The rows come from 4 hidden closed curves, with some noise, and rows from the same curve form a group. Each curve winds through 8 dimensions. The rows are also pushed far along 4 directions, which tell nothing about the answers.
In the rows, zero is written as 100.
Some rows, each with its group after it:
111	99	104	102	87	120	96	89	124	91	82	109	90	119	112	60	85	104	112	101	84	86	84	112	128
J_274
89	92	115	110	99	123	101	107	114	94	114	101	96	126	98	79	98	94	121	101	74	98	99	95	119
J_51
99	103	124	106	93	123	81	100	122	93	120	104	83	116	94	62	88	100	97	93	74	85	97	114	126
J_51
87	96	101	97	83	112	105	108	93	102	105	105	88	102	87	62	100	93	98	127	119	93	105	94	107
J_42
118	104	105	98	102	90	111	71	111	96	28	129	100	95	108	105	82	109	108	108	98	89	88	118	118
J_274
105	89	89	110	77	125	83	96	125	80	114	100	89	114	106	43	85	97	117	98	80	85	102	109	128
J_51
115	61	108	112	83	106	87	68	102	85	82	118	103	77	97	102	80	90	98	107	111	66	123	103	126
J_274
91	60	90	132	100	127	94	116	101	70	176	77	102	122	104	105	101	97	100	76	56	90	120	90	87
J_42
89	93	99	96	76	124	113	109	117	85	117	91	99	122	96	67	90	103	134	104	93	108	93	95	133
J_915
104	89	94	86	67	117	101	103	105	108	142	79	100	103	92	73	112	88	85	107	124	96	102	69	111
J_51
95	97	90	93	102	91	114	105	89	105	125	78	99	90	96	116	117	106	87	96	116	101	110	84	98
J_51
98	101	114	80	87	94	103	91	83	98	65	120	103	94	92	98	81	98	107	113	110	98	87	121	120
J_42
98	101	113	106	91	107	106	94	104	72	97	111	89	99	85	102	79	121	94	99	84	95	103	128	113
J_274
104	85	104	79	69	124	124	92	84	93	100	101	94	123	98	71	97	98	108	121	108	89	91	92	132
J_915
110	110	88	105	119	85	85	109	92	104	122	84	122	110	106	130	115	94	109	81	83	124	108	91	80
J_42
112	79	102	116	87	117	117	75	101	83	93	102	101	92	93	119	101	110	97	114	112	88	133	88	115
J_915
83	103	103	95	89	99	93	117	92	100	105	101	100	102	91	73	87	98	109	114	115	106	91	108	102
J_274
108	109	97	106	121	84	90	93	94	111	66	108	108	81	114	127	100	100	109	102	117	109	106	106	79
J_274
97	112	93	114	126	75	76	104	107	108	95	99	116	70	104	152	108	99	83	73	92	111	111	108	62
J_274
92	72	102	129	100	124	87	104	117	75	140	99	99	95	98	117	94	94	99	79	68	93	123	101	84
J_42
85	66	86	102	87	108	120	107	82	90	125	84	100	110	102	90	100	102	99	106	103	81	103	85	112
J_42
96	89	107	117	106	102	95	97	98	78	96	113	88	96	96	90	74	111	114	107	95	90	109	125	106
J_915
110	107	100	117	103	116	82	102	120	93	128	94	92	114	103	86	104	102	89	87	73	98	106	103	92
J_915
120	99	102	100	97	109	90	87	116	94	105	105	93	110	103	82	99	93	105	92	80	94	101	101	115
J_274
121	73	117	93	86	96	106	70	101	106	73	114	98	90	100	92	85	96	89	117	132	69	97	89	128
J_915
93	139	100	59	94	99	111	123	86	131	89	93	93	127	107	58	111	97	104	115	119	122	55	97	100
J_915
88	104	88	78	71	110	103	104	109	106	71	103	104	107	108	52	90	92	129	111	109	101	74	103	136
J_51
92	114	91	95	98	89	127	97	88	111	69	107	93	87	90	100	113	108	89	128	130	101	108	91	96
J_274
102	85	92	97	79	120	103	104	89	96	131	78	100	120	105	66	101	103	110	112	114	91	104	87	127
J_42
120	82	96	119	105	93	89	77	114	89	82	113	117	83	103	140	97	92	102	87	88	97	121	96	90
J_51
115	85	117	83	72	109	110	71	95	83	69	119	97	100	93	92	78	105	98	109	102	79	95	116	146
J_915
108	116	111	96	101	105	98	107	106	109	118	91	103	106	99	116	107	105	83	92	105	116	91	94	79
J_274
87	110	102	109	99	109	75	115	118	91	115	106	103	100	93	92	92	89	119	88	76	118	104	113	89
J_274
115	76	102	116	115	89	116	89	87	85	105	108	99	107	95	122	96	103	104	110	100	95	116	89	87
J_915
105	113	98	106	107	108	79	112	116	98	139	79	107	97	110	126	106	106	95	69	86	121	102	104	76
J_51
114	95	89	102	106	89	94	98	87	102	112	90	119	109	103	118	113	92	107	95	97	108	112	84	98
J_42
101	114	90	84	101	93	122	121	84	128	135	66	104	121	104	100	130	104	81	108	131	117	85	60	76
J_51
119	99	117	115	111	94	107	80	106	82	84	118	105	88	90	157	93	112	89	93	87	108	117	110	81
J_274
99	123	105	106	117	94	69	107	118	102	102	95	101	91	114	114	93	109	89	66	75	106	88	129	87
J_915
111	69	101	115	88	105	102	76	91	99	86	118	95	88	90	92	103	84	77	124	113	63	127	83	105
J_42
126	72	113	118	90	117	115	70	113	80	90	117	99	106	94	115	93	102	97	111	94	85	120	87	109
J_274
106	90	94	88	93	87	105	81	89	116	62	107	105	77	106	109	107	92	78	107	121	75	100	94	111
J_915
87	97	86	102	91	99	96	105	106	88	93	102	95	106	100	62	86	104	114	101	86	91	93	116	124
J_51
96	91	93	118	102	95	101	100	105	94	110	102	104	87	86	119	108	97	86	99	96	98	123	89	84
J_274
115	109	101	108	102	102	93	83	110	102	72	111	88	97	108	81	95	108	94	109	103	84	103	111	111
J_915
106	79	94	101	84	98	101	94	91	109	133	81	116	86	87	119	121	86	84	107	131	97	129	59	102
J_42
73	97	92	116	95	121	85	124	120	85	137	96	88	107	96	65	95	94	110	90	68	99	101	110	95
J_42
104	75	93	113	107	104	100	94	87	94	112	101	103	97	106	117	106	90	91	97	91	85	117	91	85
J_915
111	64	104	141	108	116	83	82	109	72	121	103	95	87	106	122	88	106	92	89	84	74	137	107	93
J_915
100	99	108	96	89	116	101	99	117	98	105	105	83	130	95	41	95	92	113	107	79	84	89	98	139
J_51
106	91	99	88	80	106	109	92	94	111	91	91	112	91	106	110	102	101	93	109	135	98	97	84	106
J_51
105	112	116	83	102	81	94	82	85	101	38	132	106	80	95	118	80	99	103	108	108	101	90	132	110
J_42
103	118	98	90	104	90	83	97	116	103	80	104	110	87	107	114	97	97	111	78	89	116	89	116	99
J_51
107	81	105	112	97	91	88	81	83	83	84	124	100	92	86	99	84	95	88	111	90	74	120	117	111
J_42
110	114	106	77	99	82	109	81	98	102	43	119	110	90	100	123	92	104	107	97	100	106	84	118	118
J_915
116	108	113	100	110	94	89	92	115	95	106	106	93	110	96	97	96	100	94	82	70	96	94	110	111
J_51
104	67	94	126	97	107	105	96	98	71	121	95	108	111	99	115	88	108	106	94	81	91	117	97	100
J_51
122	91	96	111	101	99	76	77	108	91	81	110	105	99	110	91	92	94	111	94	84	84	113	110	122
J_42
89	73	90	118	88	123	102	104	97	76	118	103	88	117	99	58	89	97	118	113	82	81	114	104	117
J_42
108	111	104	87	114	77	90	90	88	97	62	114	106	85	108	121	82	107	115	92	103	107	89	131	105
J_274

New rows, each followed by its group:
96	114	88	102	118	100	100	119	102	124	114	80	103	107	118	102	122	96	103	98	114	117	93	77	68
J_915
97	102	95	86	103	88	122	114	75	110	121	84	102	114	97	108	113	105	87	104	112	108	87	84	86
J_915
117	85	82	114	98	102	100	93	107	106	123	84	107	93	105	113	120	92	84	98	113	96	121	67	82
J_51
101	102	93	85	72	114	95	108	109	108	133	83	97	104	95	67	109	91	92	102	116	102	94	82	108
J_51
98	94	90	113	116	96	111	107	95	92	115	95	92	108	105	104	103	109	98	98	90	97	102	99	83
J_42
128	78	117	109	109	92	101	68	111	81	92	117	97	101	93	120	91	98	97	86	70	78	113	104	124
J_51
83	86	101	118	80	123	88	109	119	69	134	105	88	111	81	61	82	98	108	98	66	90	111	115	119
J_274
115	117	112	94	131	81	112	89	98	114	83	102	98	98	103	137	116	105	96	93	99	108	101	94	94
J_51
113	77	116	118	93	118	100	80	115	63	98	112	95	106	100	104	69	115	127	97	82	93	112	120	127
J_915
103	79	108	117	72	136	75	97	124	69	119	104	103	114	102	73	68	101	116	90	72	92	100	120	120
J_51
85	127	102	104	113	108	78	119	122	113	103	92	95	109	113	77	104	102	105	83	77	106	84	113	100
J_51
92	107	93	78	97	87	107	102	87	111	55	107	108	98	112	85	89	98	130	114	123	107	76	110	116
J_274
98	104	106	123	121	86	77	111	99	91	118	106	110	88	91	133	92	101	95	88	89	116	115	112	61
J_274
93	117	93	103	111	100	98	119	85	123	114	90	103	104	104	104	125	92	88	113	117	115	106	80	61
J_42
111	110	92	92	116	74	116	97	89	109	91	95	113	102	100	142	117	103	87	89	94	114	95	89	81
J_915
114	96	114	103	79	115	96	78	107	80	96	113	95	97	85	102	90	106	83	100	84	86	114	116	124
J_915
99	123	93	77	101	77	95	99	105	122	67	105	109	87	100	96	107	89	105	99	112	111	83	100	107
J_42
76	134	87	112	114	108	96	136	114	99	134	82	92	109	99	95	115	112	103	85	76	132	99	108	67
J_274
114	100	105	96	106	87	108	77	95	105	52	125	105	81	96	125	100	91	108	116	118	102	111	97	96
J_42
81	123	94	61	93	87	124	120	98	118	88	92	99	105	98	82	103	101	118	105	122	125	61	96	108
J_42
116	78	113	116	88	114	106	75	110	79	92	118	101	94	84	113	91	97	107	112	100	93	131	93	113
J_915
94	85	117	102	91	120	109	91	109	94	83	113	92	118	97	71	89	95	122	113	87	82	98	100	141
J_51
108	131	122	75	117	79	111	86	90	129	48	112	94	88	101	116	106	108	89	110	127	102	84	106	110
J_51
94	92	110	120	90	110	82	96	116	66	111	120	88	94	77	83	76	103	99	96	68	89	118	129	113
J_274
109	94	89	90	112	78	106	88	81	112	67	95	110	84	120	125	100	107	102	99	125	92	95	101	103
J_274
105	92	106	105	99	103	104	93	108	95	102	111	104	91	89	119	102	88	107	103	102	109	116	88	89
J_42
119	111	101	119	126	98	77	100	104	96	118	91	102	105	115	126	103	110	91	78	80	106	108	111	74
J_42
88	89	99	94	89	99	106	110	93	94	124	85	111	101	94	114	97	105	95	90	100	104	96	97	104
J_51
89	92	91	79	88	108	106	115	86	107	123	77	107	110	112	86	101	98	116	96	116	106	81	92	114
J_274
108	129	115	99	113	94	69	101	130	98	80	121	94	106	102	79	78	98	118	83	68	113	77	134	102
J_915
108	78	98	112	103	90	105	80	98	75	73	112	104	95	103	116	78	112	111	94	83	83	107	118	121
J_51
96	79	106	113	77	122	109	98	120	74	128	90	96	112	88	81	83	113	116	101	94	95	109	98	134
J_915
89	129	95	110	107	118	92	120	116	89	119	85	101	110	106	108	104	117	117	81	73	132	102	118	86
J_915
77	115	91	87	92	89	113	118	89	117	101	92	101	90	87	96	115	99	87	115	127	111	96	87	90
J_274
124	137	108	113	135	75	83	92	111	106	77	117	96	94	101	130	105	108	85	90	85	118	103	116	60
J_274
101	90	101	99	100	91	97	84	107	85	92	111	95	82	88	105	93	97	106	89	84	87	114	113	127
J_51
96	107	102	111	84	126	73	107	121	90	105	97	94	112	112	56	77	110	106	96	87	92	87	126	114
J_51
98	82	106	93	88	105	95	89	108	99	68	116	95	96	108	64	76	91	124	112	112	80	87	108	132
J_915
114	137	94	100	132	69	88	93	110	99	53	122	93	102	108	99	93	109	111	89	71	111	85	134	92
J_274
107	108	94	84	101	81	121	102	83	116	103	97	100	107	88	101	118	94	89	117	121	110	96	75	90
J_274
112	96	102	98	95	108	91	90	111	86	83	116	96	120	106	69	82	94	127	98	71	94	88	118	127
J_42
95	84	105	121	117	105	86	106	100	78	116	111	96	104	102	103	81	97	122	93	77	101	108	117	85
J_915
84	117	105	111	113	99	70	132	105	96	143	91	108	100	94	114	95	98	104	80	83	131	100	114	63
J_274
101	100	92	85	67	116	98	107	106	108	126	86	97	107	95	58	105	91	94	112	123	100	93	82	112
J_51
89	124	84	73	97	92	123	121	88	117	101	82	105	123	104	88	117	104	105	100	100	121	70	90	102
J_915
116	83	106	111	120	90	107	84	93	86	89	109	105	94	109	151	92	108	95	84	85	94	105	109	85
J_42
95	81	91	116	95	108	94	103	104	89	104	102	101	108	105	77	88	96	119	107	94	92	104	99	105
J_274
91	129	107	89	109	80	74	105	98	105	55	120	102	80	101	97	77	103	113	99	107	113	83	141	99
J_274
81	92	91	105	103	97	99	113	94	83	110	97	99	100	100	98	88	107	108	88	81	98	97	120	103
J_42
102	105	105	117	95	121	93	113	125	82	132	100	88	137	96	59	89	105	108	98	63	105	90	107	99
J_274
88	114	117	77	93	110	102	103	110	116	92	98	87	111	100	62	101	98	106	101	98	91	78	105	141
J_51
81	104	79	83	79	106	116	122	98	119	126	80	100	109	91	61	124	84	108	119	125	112	97	64	104
J_51
106	87	103	104	97	113	97	105	93	82	149	87	94	116	96	95	96	103	103	94	89	102	109	100	102
J_274
87	123	87	100	104	93	87	115	115	100	93	106	102	100	96	82	100	92	121	95	83	121	96	110	93
J_51
84	111	91	83	106	106	126	126	92	118	119	78	104	113	111	110	120	100	113	101	117	130	81	76	74
J_42
110	68	115	113	102	95	88	75	104	85	75	121	99	76	102	114	71	100	104	99	106	72	111	117	115
J_915
82	92	81	85	69	112	116	115	100	110	122	87	98	111	88	49	115	83	112	125	122	102	99	66	119
J_51
100	102	99	106	115	80	110	104	100	101	102	101	107	99	90	125	103	99	108	101	103	117	105	89	82
J_915
102	101	105	90	99	102	111	85	108	94	49	125	90	94	107	88	83	102	122	110	103	95	87	118	117
J_42
92	112	92	79	95	86	93	95	94	123	44	107	105	77	116	84	94	97	109	111	134	93	81	113	118
J_274
86	108	95	104	115	92	88	113	83	87	92	102	108	102	109	114	86	109	116	85	75	109	94	134	94
J_42
91	128	119	108	119	105	73	111	117	100	88	102	103	97	113	120	86	114	107	74	76	116	86	137	91
J_51
104	80	88	82	76	96	117	90	96	101	100	87	101	109	101	68	98	98	107	110	117	81	91	83	145
J_42
110	100	121	108	117	97	93	91	111	110	118	96	98	92	94	132	116	96	73	84	92	93	115	86	93
J_51
78	105	87	66	78	102	115	118	96	106	109	78	94	119	107	48	96	106	117	97	104	97	62	105	144
J_51
